The same things were measured in two ways. Each way mixes the same 9 hidden numbers, adds some noise and spreads widely along 6 directions of its own, which tell nothing about the thing.
Some things both ways: the first way, then the second way.
[ 2  1 -1 15  2 -8  5 -1  8 -5 -9 -5  6  8 13  5  8  3]
[  8  14  -2  -3 -20  -6   1  21   7  -3   9  -9   2  -8  -6  -4   3   6]

[ -2  -5  -2  -5  11 -12   9   5  -6   7  -5  -6   1  -1   0  12   6  -3]
[-16  13   1  -4 -10  15   3 -12   0   2   1   4  -4  21  11   6 -15  -4]

[  3   9   1   1 -17   6   3   7  -5  -5   5  -2  -7  -6   3   2   8  -3]
[ 7 14 -6 -1 -3  2 22 -6  4 -2  5 -2  5  4 -2  8  7  6]

[ 10   1  -2   9 -10   7   7   8   2  -8   4   8   3 -17  -6  -6  -2   0]
[ 16 -23  -7   1  14 -12  19  -3 -11  -5 -27   3  -1   7   5 -11   7   0]

[ 13  -7  -1  15   7  -5   1  -3  -5   0   3 -16  -3 -13  -2  12  -1  -1]
[  4 -16  16   9 -12  -4 -13  12   8  -6 -20  13 -10 -16   0 -24   3  -6]

[ 12  -3  -5   8   6  -3   9 -13 -17  -6   7 -21 -12   8  12  12  -2  -2]
[ -5   6   4  -5 -23   5 -12   8   0   1   6  -2  -8   1   7   4  -6   1]

[-27  -1  16 -15   8 -19   7 -14 -13   7  11 -23   9  13  -4  10   6   9]
[  4   4 -11  -1  -7  -7  12  -7  -9  -3  -7  -3  -6  -5  -1   8  10  -3]

[-25  11   4  -2  -7  -5  15   1   0   8 -12  -2  15  17   4   0  19   0]
[  8  29   0   0 -26   1  -9  12  12  -1  20 -10  -8  -4   4   7 -10  20]

[-13  -1   3  -2  -7   3   5  15  -2   3   1  -9   6   1  -3   9   2   7]
[  9   0 -13  -5   8  -4  24   2  14  -7  -3  -9  -3  -4  -7  -3  -2 -11]

[ 17  -1  -7   4  -3  11   6 -16 -16  16   1  10 -20   0 -18  -6  -9  -6]
[-19  -1   3   5 -10  11   6  -8  -9  -9 -16  16 -24 -20   8  14  -5 -10]

[  2   8   4  20 -21  10   1   5   1  -5   5  10  15  -4  -2   7   5  11]
[  7  12 -10  -4   8  -7  12 -16  13  -6   1 -14  18  15  -6  -8  13 -17]

[  1   7  -2  -6   3   4  -2  -5  11 -12  -3  -3  -4  -2  -1 -19 -10  -1]
[  3  -8   3   8 -11  -3  14  -3  -8  -9 -21   3  -9  -4  10  18 -16   0]

[ -3   1   8 -13  -3 -18   9   4   2   1  -7   2  -2   8   0   2   5  -2]
[ 23   4 -24  -5   6 -15  41  18 -17 -17 -10  -4 -17 -23 -10   9  15  16]

[ 11  10   1  13   5   2   0 -10  14 -23   3  -2  -4  -4  18 -12   4 -10]
[ 6 14 -2  1 -8 -7 19  4  0  3  6  6 14 10 10  4 20 14]

[ -2  -2  -2   3  -4  -1   9  -4 -11  11   1   1   1  -5  -5   4   9   1]
[ -3  -4   3  -2   0   0   0  -6 -18  13 -10   5   8  21   1  -4   6   2]

[  2   5   6  -5  -4   2  -8   7 -15   1  13 -24 -17  -2   2  25  -1  -3]
[ 25  18 -13  -2   6  -9  21  14  23  -3  17 -17 -11 -26 -20   7   2   3]

[ 29   2 -12  33   4   9   3  -5   9 -27   3  11  -6  -2  21  -8   7  -6]
[ -2  26 -15  -6 -27   9   9   0   7 -11  16 -17  -3   6   8  18 -18   5]

[ -1  -1   2  -1  -3   2  -4  11  -4   7   3  -4 -12  -2  -3  14   3   3]
[ 24   7  -8   3   9 -14  13  20  18  -1   4 -14  -3 -20 -21 -13   1   0]

[-10   4   4  -8   1   4  -4   0   0  19  -6   4  -4   0 -12   2  -5   2]
[-11  31  12   2 -13   6   9   1  13   0   7  11  -7  -4  -3   8   0  -4]

[  0 -13  -1  -3  -1   0  12  -7 -10  14   2  -6 -10   6 -14  -3 -14  11]
[ 17 -27   1   5  19 -18  -4  13  -8  24  -9  -8  19   1 -14 -14  13   1]

[ 18  -4  -6  -4 -12   5   9  13  -5 -11   1  -8 -16  -3  10   9 -17   3]
[ -8  -4   4   0  -2   6   8 -13   9 -11 -17   8 -15   4  12  -1 -14 -23]

[ 24   3   0  23  -3  -7  -4  11  23 -11  -6  20   9 -16  15   0  10  -2]
[ 20   4 -15   3   9 -15  10   1   1  -7 -13  -8  -6  -6  -7 -15  -1   0]

[-21   5   5  -4   6   7   0 -10 -13  11   7  -8  -6   4  -7   8   8   0]
[-6 13  2  7 -5 -5  6 -8  3  2 -7  5  6 12  9  0 -2 -7]

[-13  -8   5 -24 -14 -14  29   2   0   2  -5  16  15  16 -11 -17 -12  16]
[23 22 -2  1 -3 -8 -4  2 16  2 15 -8 -5 -6 -3 -5 13 20]

[-12   6  10  -1  -4  -7   3  -8  15  -1  -2   6   9   9  12 -12   9   8]
[  2  -1  -4  -6 -14  -8  -6  -2 -39  25 -10  -5   6  26   3  16  -8   8]

[ -3 -14   4 -10  13 -10   2  -5  -9   4   8 -11  -2  10 -15   4 -17  12]
[ -5   1 -11  -4   0   8   7 -15   5   6   5 -16   3   2  -8  17 -11 -18]

[ 10   6  -4  16 -11   8  -9   4   8  -6  -3   1   7 -16   8   6   2   8]
[ 22  -1   3  -1  -4 -23   6  20  -3 -19 -25  -5 -14 -18 -16 -20   4   0]

Other things, the second way, with their names:
k960: [ 15  -5  -9  -1  -9 -10   2  12 -21  10 -12  -5  -6   3  -1  -2  -5  14]
k938: [  5   1 -21  -1   3 -12  24   2  -4 -17 -18   4 -18 -20   0  -5  12  -9]
k265: [  5  12  -9  -4 -20   0   6   4  -7   6   6  -7  -1  17  16  14 -19  10]
k134: [ -7 -29  21   1  -9   2 -16   9  -9  -3 -26  18 -10  -6   6 -18   3 -11]
k827: [ -9  25   2 -16 -27   4   1  10 -13  -5   5   1 -15   5   2  11   3   0]
k836: [  1  -2  -4  -9  -9   0   8  15 -15   9  -5  -1  -8   5  -2   1  -8   7]
k753: [  2   5   7   4  -5 -13 -22   6  -2  13  -5  -3  14   6  -7 -19   8  -2]
k314: [ -1   8  -6  -8  -4   0  17  -1   1 -15  -7   6 -21  -4  10   4   2  -9]
k251: [  2  20   9 -19 -18   4 -12  14  -5  -3   8  -6  -2  14 -10 -12   8   5]
k999: [ -4  13   1   4  13  -8  12 -21   9   8  -3   5  20  14  -3  -5  28 -16]
k765: [ 18   2   2  17  -3 -13  11  11  20 -29 -25  11 -26 -31   7 -22  -9   1]
k882: [  6  18   0   3 -14   5  -4   5  -2   1   2 -12 -17 -15 -20  10 -21  11]
k732: [ -6 -18  -9  13  -2  -7   3 -15  -2  -8 -22   2  -5 -16  11  12  -5 -25]
k426: [ 20  17 -22   0  -8   2  23 -12   2 -13   8 -16 -30 -23  -3  35 -16  13]
k42: [  0   8   2   6  -5   3  -5 -12  -1  14  10  -9  12   8  -4  13   1  11]
k919: [ -8  14   8  -3 -27   6  -9  -2 -14   4   2   0 -12   3   8  29 -13   5]
k849: [  0   5   4  -3  -6   7  15  -1  -4 -10  -1  -2  -6   1   0  18  -4   8]
k820: [ 24  12  -9  11  18 -15   9 -18  18 -11  -7  -9  -3  -9  -6  -9   4  -1]
k467: [-16  -8   5   2  -1   8  -6  -1  -2  -3 -16  11 -11   0   1 -14  -7 -10]
k189: [-12 -14  -6 -10   8   1   6  -1 -22  16 -12  -4   2  18  -5   6  -5 -15]
k899: [  7  17  -3  15   0 -12  13 -12  21  -3  -4  -2   9  -2   1  -2   3  -4]
k300: [  2  24  -4  -8 -31  -1   6  10  -3 -15  -4  -2 -29 -16  -8   6  -4  -3]
k890: [  5  -4  12  -7 -22   4  -4  24  -9  -7  -9  14 -21 -10   2 -14   7  10]
k683: [  9  11  -1  -1   6  -8  13   8   0  -5  -8 -11  -1  -7 -26  -4   0   0]
k619: [ 21   3  -7   7  -1 -11  10  -1  -3   1 -12 -10  -3   1  -5   3 -16  14]
k432: [  3   5  10   3  -1 -10  -5  -3   3  -5 -19   7   3  10  -3 -25  11  -6]
k791: [ 11   7  -1  -4  -4 -14  16  13 -20  -2 -18   9 -23 -11 -11   1  13   8]
k395: [  4 -14   7  -2 -34  -5 -10  32 -25 -12 -26   8 -34 -29   0  -1 -13  10]
k560: [ -9   9   2 -10   6   6  17  -5  -5   4   2   5   2  10  -4   6  14 -10]
k246: [ 13  10  -5 -19 -16  -4  10  17 -16 -12  -2 -19 -10   4 -13   8  -7   5]
k574: [-13  15   1  -9 -10   5  25   5 -16 -19 -13  15 -19 -10  -5   4  20   4]
k818: [-10  10  13   3  -5  -2  10   7   9 -13  -8  13   6  -1   4 -10  12  -8]
k922: [ -9  10   2   0 -25  10   4   1   3 -12   2   8 -21 -14  12  17  -2   3]
k430: [ 17   4   5   1   4  -2   8  -5  10 -10  -4  -3   1   6   3  -6   2  12]
k742: [  5   0   2  -1  18 -13   0   4  -8  16  -4  -8  23  14 -18 -13  12  -6]
k754: [ 13   0 -18  13   7 -14  21  -8   9  -9  -8  -3  -2 -19   0   2  11  -2]
k934: [  8   6   8  -2  12  -5   1  -5   1  -3  -7   2   9  16  -3 -18  14   3]
k166: [-19 -16   6   4   1  11   5  -8   8  -6 -18  16  -3  -1   6 -15   4 -23]
k815: [ 14  15 -12  -5  -2  -6  27   0  -8 -12  -1 -12  -3   4   0  18  -2  20]
k234: [  1  30   0  10 -12  -7  11  -5   5 -15  -6  -1  -9 -14  -4  15  -6   5]
k460: [ -4   1  -1  -7   6  -2  20  10   2 -10  -5   0   4  -8 -10  -2  16 -12]
k371: [-21  -9  -1   1  11  13   6 -14  -4   1 -10   1   7   5  -5   0   0 -18]
k435: [ -7  -6   9  -4  20   4  -1  -7  16   6   0  -5  21  10 -19 -20  15 -20]
k552: [ -5  -9   5  14  15  -3  -1 -31   4  -6 -25   5   9   1  -2  -8   7 -24]
k688: [ 10  15 -11   3  11 -11  17  -3  18  -5  13 -16  20   2  -1   7   9  -1]
k554: [  4  -4  -5   0  -7   4  -5 -13   9 -18 -15  -8 -16   0   6  -7 -21 -12]
k650: [-7 12  9  8 -9 -3  4 -6  7 -5 -5  4 10  3  5  5  6 -5]
k218: [  8  -1   3   7 -21   2  -8   6   8 -15  -8   1 -21 -22   1  -7  -6   6]
k122: [  5  -1 -16   8   0  -6   0 -23 -10 -11 -16 -17  -2   5   7  13 -18  -3]
k583: [  7  21 -19  -5  -4 -11  28   4  -6 -10  -9  -5 -16  -5  -5   5  -2  -2]
k311: [ 13   5   8  -4  -1 -11   4  26   1  -5  -9  -6  -5 -13 -25 -13   1   2]
k983: [  2  19   1  -2   6  -5  14  -2  -1  -2  -1   6  11  15  -2 -10  19  10]
k727: [-18  14  11  -3 -33  16  -3  11  -1 -20   0   6 -27 -29  -7  15  -3   2]
k124: [  7  -4  -6  11  20 -10  19 -17  12 -13 -14  -5  11   2   5   0   2  -6]
k321: [ -1 -19   0  13  19  -1 -14 -20  14   2 -17   1   1  -4  -1 -24  -1 -21]
k944: [  7  -4   8   4  16  -7  -5  -5  -7   8 -16  -4   2   7 -11  -8  -8  -1]
k484: [ 22  -8  -3  12  -7  -4  -9  -1   7 -19 -17   1 -35 -27  10  -8 -19  15]
k154: [-10  16 -14 -17 -17   1  27  14 -26   0  -4  -2 -13  -4 -13  21   6  -4]
k744: [-15  27 -13  -6 -12  12  23 -11  -4 -13   0  -2 -18   1   1  18 -12  -2]
k381: [  7  12  -2  -2   1  -4  15  -2  20  -7   5   7   0   2   9 -16  22  -5]
k453: [  8 -11   0  -5   4  -1  -1  -3  -3   9   0  -1  -2   6   5   0   6   0]
k468: [  5  26  -2 -16  -2  -2  28  11 -10   8  17  -4  11   7 -18  11  31   8]
k16: [ 13  -6   4  19   1 -20 -26 -10  15 -10 -23  -2  -8  -7  14 -22 -13  -7]
k873: [-13  18 -11 -19  -6  11  30  14   2 -10  10  -4  -7  -1  -9   7   3 -11]
k993: [ -3 -26  -5  14  19  -8   4 -34  -4   2 -31   2  15  18  18  -3  -5 -23]
k844: [ 14  23   2 -16  -9 -13  11  28 -18   6   8  -2  -7   2 -12   3  18  15]
k532: [ -8  10   9 -18  -3   2  24  11 -16 -14 -11   9  -5  10  -7   1  20  -2]
k477: [-12 -13   6  -1 -16  12  -4  -4  -4 -13  -9   4 -11 -11   8  10  -5 -13]
k714: [ -3  29  -9   1  -8   5  22 -14  -5   0   5   1   0  10   5  18   2  10]
k632: [ 18  32  -7   9 -11  -6   9   3   9  -5   7 -13 -13 -13  -9  12 -19  23]
k106: [  4  -3 -16   1  -9   2  20   5 -14  -3  -6  -4  -8  -7   3  17  -8   9]
k160: [ -8   7   0 -22  -9   5  10  25 -18  -6   3  -3   2  10  -9  -4  10   3]
k240: [  5  -9   5   3  13 -11   8  -4  -3   2 -24   4   2  13  -3 -15  -2 -13]
k857: [  2   4   1   5   3 -12 -11  -3   3   1 -18  -2  -7   1  -6 -17  -9 -16]
k383: [  6   1 -10   0  -8  -2   9   8   5  -8   2 -13  -3 -10  -3   5 -10   1]
k247: [ 18  -9   3  -5 -11 -14 -11  15 -15   1  -9  -6 -11  -2   6   0  -3  10]
k834: [ 17 -10 -10 -10  -1  -8   3  13 -15   4  -2 -12  -1  -5 -12  -3  13   8]
k503: [ -2  -1   4  -8   1   0   3  12 -14   0 -11  -4   2   7 -11  -7  -4  -6]
k398: [  7   9  12   0 -17   5 -12   7  16 -13   1  -2 -10  -8   0 -14  -5   4]
k871: [  4  20   5  11   5 -12  -2  -5  12   5   0  -1  13   9   0  -7   1   3]
k284: [  0  -4   7   9 -16  -1  -1   7  -9  -5 -23  16 -24 -17   1  -8  -8  10]
k889: [ 18  -5   2  -6 -18 -13 -20  23 -14  -1 -11 -16 -11   1  -4  -6 -20  10]
k229: [  0  18   4   7 -15   5  -3  -1   7   5   4   0  -2  -3  -6   2 -10   7]
k491: [ 10  10  -8 -13  -6 -11  28  23  -6 -23  -3  -6 -13 -20 -14   5  19  -1]
k797: [ 29   9  -5  -6 -24 -16 -22  21 -25  17   4 -22 -12   7  -5   8 -21  33]
k483: [  5  11 -14 -18  -3 -11  26  10  -8 -12  -5 -12  -1   5 -14  -2  16  -9]
k792: [ 15  -4 -13   6   3 -14  25   6   2  -8 -10   2  -1 -13   2  -6  17   7]
k595: [  4   4  -5 -14  -4   0   5   9 -23  -1  -4 -10   1  23   0   2 -10   9]
k646: [ 19  19  -5   9  -6 -19   5   7   3  -5 -12  -3 -18 -11  -3  -5 -14   6]
k795: [-15  29   8  15   8   5  12 -22  25  -6   0  16  11   1   1 -12  15 -10]

Some of these things the first way, each followed by its name:
[ -7 -18  -5  -9  26 -15   7  -4  -7  18  -4  -1   2  -1 -16   1  -2   2]
k467
[  1  -2   8 -13   1 -22   2  -1   1   9  -4 -16   4  -7  11  18  -1   3]
k791
[  1  15  -5  14  -8  12  -2  -2  -3   7 -11  -7  -6  -2   8  10  10  -8]
k818
[  1  -2   1  -1   2  -6  -4   3   9  -7   2   3   8 -12   6   1   2   8]
k432
[ 11 -20  -5  -2  13   0   5  -9 -31  15  20   0 -15  -8 -30   9 -10   2]
k321
[  2  -8  -1   7  13  -2   1   1  -2   4   5  -5  -4  -7 -11   1  -1  -1]
k166
[-2  6  3 19  2  8  5 -1 -4 -3  5 -1 -4 -1  4  7 12 -8]
k265
[-24  21   6  17  -2  15  -7  -8   4  23  -8  12  21  -6 -10  -1  21  -4]
k871
[  6 -13  -1  -1   6 -19  14  -1   4  -5  -3   2   7   1  -6  -7  -5   7]
k218
[  6   2  -8   0 -12  10  -8   7  -5  -2   7 -11  -7  -6   5   5   0   7]
k435
[ -3  -5   4 -12  -5  -7   9   7 -10  -5   9 -10 -13   5  -2   5   3   2]
k890
[ -8  13  -5  -5 -20  21   3  10   3 -13   7  15   5  -9 -12 -23   1   1]
k430
[-11  21   4  12   2  32 -34   3   9  -7  23  -2  -4 -25   1  -4  14  -6]
k240
[ -8 -10   2 -19 -13 -14  23   5 -18   1   4 -12 -18  13  13  11  10   8]
k960
[ -5   3 -10  -9 -17  -1  13   5  -2  10 -14   3  -5  13   7  -7  10   4]
k371
[ -8  -2   4   8   2   4   6 -13  -9  13   2  11   8  10 -19   0  -6  11]
k827
[ -7 -10   3  -4  18 -24   8   4  -3  13  -9 -20   4   1   4  20   9  -1]
k836
[-6  8 -5 10 -5  9  2 -1 -4 11  0 11  5 -6  1  0 20 -3]
k744
[ 0 10  4  4 -6  6  2  1 -1 -3  3 -3  2  3  2  5 -4 -1]
k314
[-12   9   7   2   1   7  -9   2   9   6   3  12   3  -8   0   0   9   2]
k646
[  5   1  -6  -9  -6  -5  -6   5  -7   3   5  -8 -14  -8  11  10  13  -1]
k882
[ -5  14  -2   6 -23   9   1  18   5 -17   7  -3   7  -4  15   1  19   2]
k554
[ 43  -9 -15  10  -5  -5   7   3   3 -15  -3   3 -23 -15  25   4  -4  -4]
k229
[ -3 -12   1   3  19   5   2 -18  10  -4  12  36   7   3 -25 -35 -13  14]
k797
[ 15  -3  -1  16  11  10   0 -15 -14  -8  21  -2 -21 -11  -8  -2  -1  -8]
k792
[  7  -1  -5   5  -7  15   7   8  -9   3   1  16 -15 -12 -17  -1  -3  -4]
k765
[  1   7  10  -9  -3 -18   3   2  -3  -4   5 -13  13  -6  -2   9   1  -6]
k426
[ -9   6  -3 -14  -6   3  -6   4 -10  16  -1  -4  -2  -7  -8   9   6   1]
k944
[-17  -3  -1 -39   1 -12   8  -4  -1  -1   0   6  -9  18  -5 -21  -4   9]
k574
[ -2  11   1   2   8 -10  -2  -9   8  -2 -12 -16   9   2  13   4   3  -3]
k650
[ 13  12  -6   5   3  10 -17  -5 -10  -4   9 -16 -10 -16   2  16  -2  -6]
k532
[-18  10   8  -4  21   0  -8 -18   7 -12  14 -11   5   7  -7 -20   2  -6]
k922
[ 16 -10  -4  15   9  -6   1  -5 -10   6   1  12   9  -6 -20  13  -8   8]
k251
[-24  11  12   2  -2  13  -3 -12   4   0  15  11   8   4 -17 -24   8   4]
k754
[ 14   5   0  13  15 -17  -8   6  32  -5 -19  20  33 -20  -4 -10  -1  -4]
k934
[-14 -10  -2 -26   0 -17  17   9 -16  -1   1 -13  -2  13  -9   7  -2   9]
k398
[  6 -12  -8   4   2  18   5 -14 -30  22  13   0 -23   2 -20   8 -12   8]
k189
[-12  17  -1  10  -1   0   3  -2   9   5 -13   2  29  -9  -2  -5  15  -6]
k815
[ 16   5   4  -7  -8   0 -10   0   1 -14  11  -6 -21   0   9   5  -8   2]
k468
[-16   9   4  -2  10  -9   5 -10  -3   7 -12 -14  14  15  -3   8   1  -1]
k688
[ 14  -4 -14  -8   5  -1   4 -16   4 -11  -3   5 -15  13   3 -26 -12   5]
k727
[ 11   6  -7  13  -3  15  -8 -10   3 -17  11  -2 -23   1  14 -15   9  -3]
k395
[ -6   8  -3   7   0  21  -8  -4   8 -16  12  11 -10   8  -4 -26   7   1]
k383
[ 11 -10  -6  -9 -12 -14  22   7   1   2 -19  -2  -5  12  -1  -4 -16   9]
k134
[ -5  -2  -2 -19  20 -15   0  -4   2  -3  -6  -9   8   0 -15  -9 -14  -1]
k849
